The rows of a group lie close to one hidden flat surface of 5 dimensions, which passes through zero. Surfaces can cross.
(in the rows, 128 means zero)
Known rows, each followed by its group:
[112 137 121 124 108 146 132 127 127 118 123 118 143] -> T
[131 158 102 115 115 135 119 140 123 116 105 125 127] -> N
[118 220 111 134 114 155 140  84 129 132  77 141 148] -> N
[145 117 114 208  87 143 133 115 180 132 154  94 155] -> P
[133 109 126 152 106 137 128 114 143 122 137 125 138] -> Y
[138 122 114 126 110 135 126 148 135 114 134 115 132] -> T
[116  75 138 126 132 154 152 144 142 114 152  98 104] -> Y
[129 114 154  98 151  93 127 116 120 157 131 164 126] -> N
[149 122 131 118 132 112 118 134 109 127 124 150 124] -> N
[162 149 116 150 102 116 109 117 139 130 120 141 130] -> P
[ 93 130 138 115 166 130 160 137 146 146 150 109 122] -> T
[135 154  87  64  99 125 114 158 121 112 110 131 135] -> P
[188 127 119 101 105  94  87 141  94 125 101 168 118] -> N
[ 90 153  89  72 155 135 148 189 149 116 136  87 124] -> Y
[ 81 106 163 116  87 177 146  67 112 138 129 149 172] -> P
[141 128 136 130  95 137 128  92 132 139 123 149 138] -> Y
[ 72 128 135  87 121 160 152 112 138 133 133 123 149] -> P
[128 135 138 118 131 117 128 116 124 145 124 148 130] -> N
[ 61 158 152  66 200 135 149 123  59 125  94 146 112] -> T
[112 141 142 121 145 130 131 116 117 141 118 142 131] -> T
[126 151 127 122 189  98 144 151 131 142 122 127 104] -> P
[129 140 127 132 134 117 122 127 115 134 124 137 129] -> Y
[139 146 109 128  84 134 117 119 135 116 121 133 152] -> T
[107 174  69  83 164 108 114 230 121 105 115  88 116] -> Y

New rows, each followed by its group:
[154 103 145 137 100 131  96 118  90 115 114 150 127] -> P
[130 122 115 140 147 121 112 162 120 117 130 103 123] -> Y
[170 128  70 178 128 113 111 191 184 105 152  67 102] -> P
[134 182 104 120 149 102 147 132 171 155 121 126 134] -> P
[ 79 166 100  80 211 106 132 206 109 122 125  96 106] -> Y
[106  92 186 134 179 108 142 107 120 161 153 148 118] -> N
[ 80 141  98  45  70 177 150 137 137 110 124 119 173] -> P
[ 88  87  97  46 164 153 136 224 107  82 143  66  90] -> P
[150 120 154 151  96 136 135  70 135 146 126 170 138] -> Y
[105 180 122 149 176 154 140 123  96 102  87 104 101] -> N
[160 150 146  99 191  72 136 128 150 181 128 172 102] -> T
[159 111 142 202  98 146 110 103 113 112 119 127 128] -> N
[108 151 186 118 184 107 131  74  64 155  91 190 118] -> T
[135  88 119 140  94 152 106 143 116 101 134 111 131] -> P
[129 154 114 161 173 151 117 155  81  81  93  94  85] -> N
[146 121 138  92 121  96 122 121 137 155 133 170 142] -> N
[125 106 151 139 182 118 121 135  93 121 124 128  96] -> N
[118 110 126 131 135 138 115 151  98  98 125 112 112] -> T
[112 174 105 123 148 148 140 143 121 107 102 104 119] -> N
[143  65 187 234 164 123 124  98 116 141 152 121 102] -> P
[162 160  72 164  86 163  99 158 115  68  92  94 113] -> N
[177 174 112 170 154  78 121 127 163 153 127 129 112] -> P
[143 129 126 134 159 126 107 156  83  95 108 122  91] -> N
[ 97 132 138  96 146 124 152 121 150 155 142 136 139] -> N
[160 150 111 170 122 106 128 135 164 138 139 115 128] -> P
[118  96  87 143  64 181 113 177 135  63 140  64 142] -> T
[116 135 130 190  88 149 159  83 197 154 159 112 170] -> P
[145 180  81 143 142 152  98 174  79  57  76  91  90] -> N
[137 130 117  76  76 152 156 103 163 134 129 147 137] -> Y
[ 96 155 153 171 167 117 175  86 186 178 156 120 141] -> P
[151 131 115 105 107 115 111 139 130 124 124 149 137] -> N
[190  91 111 149  69 113  85 144 127 114 136 145 133] -> N
[144  97 141 171 121 134 129 121 140 131 151 113 122] -> T
[168  77 144 150  64 104 105 103 145 152 155 161 157] -> N
[154 102 118 114 115 110 105 157 128 121 139 136 124] -> N
[109 134 171 197 172 148 135  86  94 126 117 129 112] -> N
[114  94 130 122 136 131 140 144 151 131 152 104 126] -> N
[176  37 123 158  77 158 114 156 130  78 154  92  97] -> Y
[117 163 128  97 187  93 116 155  92 136 106 141 111] -> Y
[130 110 126 105  98 112 134 122 167 161 157 145 163] -> N
[150 123 117 144 125 129 110 140 110 104 116 127 118] -> N
[151 116 151 193  99 129 139  72 178 168 155 145 153] -> T
[111  98 149  64 183 128 154 149 110 123 127 128  77] -> Y
[144 110 159 151 173 116 114 127  77 124 115 141  93] -> N
[117  84 112 165 127 162 132 167 143  93 154  65 113] -> N
[132 127 117 114  65 156 147  96 172 130 138 129 155] -> Y
[149 161  94 127  94 124 107 146 136 119 114 122 149] -> Y
[127 123 153  97 123 136 151  86 142 147 124 160 121] -> Y
[166 121 125 147 116 119 107 124 130 130 127 139 122] -> T
[139 112 124 142  96 133 122 126 148 126 143 124 146] -> N
[195 111 103 133  65 108  81 138 122 110 123 145 139] -> N
[108  56 148 130 153 120 137 156 139 135 172  99 122] -> N
[100 106  88  47  91 166 122 181 113  79 123 102 137] -> P
[ 92 143 143 173 141 135 143 104 144 151 144 110 156] -> Y
[ 49 152 174 164 153 156 194  52 167 179 146 124 163] -> N
[111 148 106 191  84 182 148 107 160 106 136  82 157] -> N
